There are 3 ways to turn a row about zero (a turn may also mirror it). The second row of each pair is the first, turned, with some noise. The first 21 pairs use one turn. New pairs use 2 turns, one after the other, and a turn may come again.
In the rows, zero is written as 128.
Known pairs, each followed by its turns in order:
[ 96 108 154 132 121 140]
[103 115 159 119 115 147]
J598

[ 99 115  78 147 133 178]
[170 142  94 172 167 123]
J807

[124 123  87 167 139  83]
[111  94 134 136 184 155]
J807

[168 177 162  83 174 158]
[190 158  93 106 174  85]
J968

[ 79  89 143 178 148 150]
[127  70 172  91 111 140]
J598

[178 175  97 153 166 120]
[128  76  72 107 129 169]
J807

[146 159 178  85  89 159]
[ 61 149 135 174 147 111]
J598

[148  81  97 175 133 104]
[105  88 129 105  63 127]
J968

[166 121 118  98 102 149]
[135 126  76 150 121 128]
J968

[144  81 133 165 108 130]
[139 138 171  92 138  97]
J598

[164 119 125  77  81 121]
[102 194 114 129 151 109]
J598

[121 134 145  81 161 138]
[131 111 120 122  98  82]
J807

[121 140 107 157  87  80]
[ 71 120 149 157 112 104]
J968

[ 94 162 122 168 112 129]
[178 115 148 127 143 153]
J807

[ 81 115 121  85 168 161]
[183 104 138 135 167 171]
J968

[115 158 126 145 153 160]
[126 119 135  91 170 134]
J968

[139 171 124 103 170 125]
[129 118  87 171 111 121]
J598

[149 131 149 128 166 157]
[128 117 100 147  81 134]
J807

[135 173 139 154 179 127]
[136 126 146  82 161  88]
J968

[119 137 122  90 105  92]
[112 130 147  96 144  99]
J807

[145 172 162 159 162  99]
[160 103 138 187 102 114]
J598

New pairs. What belongs after each?
[ 84 174 158  81 167 117]
[127 100 164  81 192 141]
J598 J598

[ 83 154  92 102 141 143]
[ 69  97 113 121 134 137]
J807 J807

[127 164 173 179 147 175]
[150 104 106  90 107  62]
J968 J807

[116 112 171 103 101 109]
[178 141 162 112 113 128]
J598 J807

[ 98  99 169  91 152 142]
[158 157 182 156 134 152]
J807 J598

[148 155  97 168 167 178]
[ 55 110 119 167 159 132]
J598 J807

[ 81 178 101 137  83  89]
[144  72 173 134  82 167]
J968 J598

[ 87  86  77 143  78 113]
[ 98 141 143 108 119 212]
J968 J968

[155 111 110 109 109 107]
[125 127 126 138 158  91]
J598 J968

[140 119  97  94 110  93]
[130 123  99 120  81 161]
J807 J598

[151 130  89 135 123 126]
[144  88 124 117 146 137]
J807 J968

[165 156 160  78  90 135]
[125 145 121 196 163 107]
J807 J968

[ 98 122 159 149 130  91]
[101 126 160 171 127 132]
J968 J598

[141  91 131 164 100 173]
[138  80 117 159 177 124]
J807 J598

[169 142 159 144 101 167]
[157 106 155 143  70 149]
J598 J598

[149 174  84  92 131 172]
[177 107  85  85 103 116]
J968 J598

[176 128  80 111 144 149]
[179 154  83 128 128 136]
J598 J598

[133  78 115 120  81 158]
[177  77 125 103 122 137]
J807 J807

[133 174  91 108  89 168]
[150  68 151  85 155 121]
J598 J968

[140 168  76 166  85  90]
[109 110 211 145 117 158]
J968 J968

[160 154 135 178 169  88]
[150 120 105 128 104 205]
J807 J968

[ 88 162  82 137 152  88]
[ 63 117 115 179 107 116]
J807 J807

[165 156 134 112 129 180]
[131 149  93  96 164 128]
J807 J807

[ 84 151  80 113 148 116]
[161 145 124 103  75  95]
J807 J598

[152 104 117 169 143 117]
[129 132 124 177 116 148]
J968 J968

[125 131 145  83 105  77]
[101 153 130 143  73 166]
J807 J598

[157 169  87 117  92 161]
[146  66 152  90 144 100]
J598 J968

[142  96 114 102 160 152]
[141 106 136 129 176 149]
J807 J807

[113  94 144 106 161 129]
[136 148  85 117 108 119]
J968 J968

[ 86 149 132 163 117 103]
[139 166 167 121 145 146]
J968 J968

[ 90 116 146 136 111 158]
[111 164 119 103 126  96]
J807 J968

[146 174 116 132  81  79]
[116 136 110 132  94  57]
J807 J807

[124 147 146  97 118 139]
[136  98 106 125 113 156]
J968 J807

[109 141 167  87 138  94]
[150 131 155 183 126 101]
J968 J598

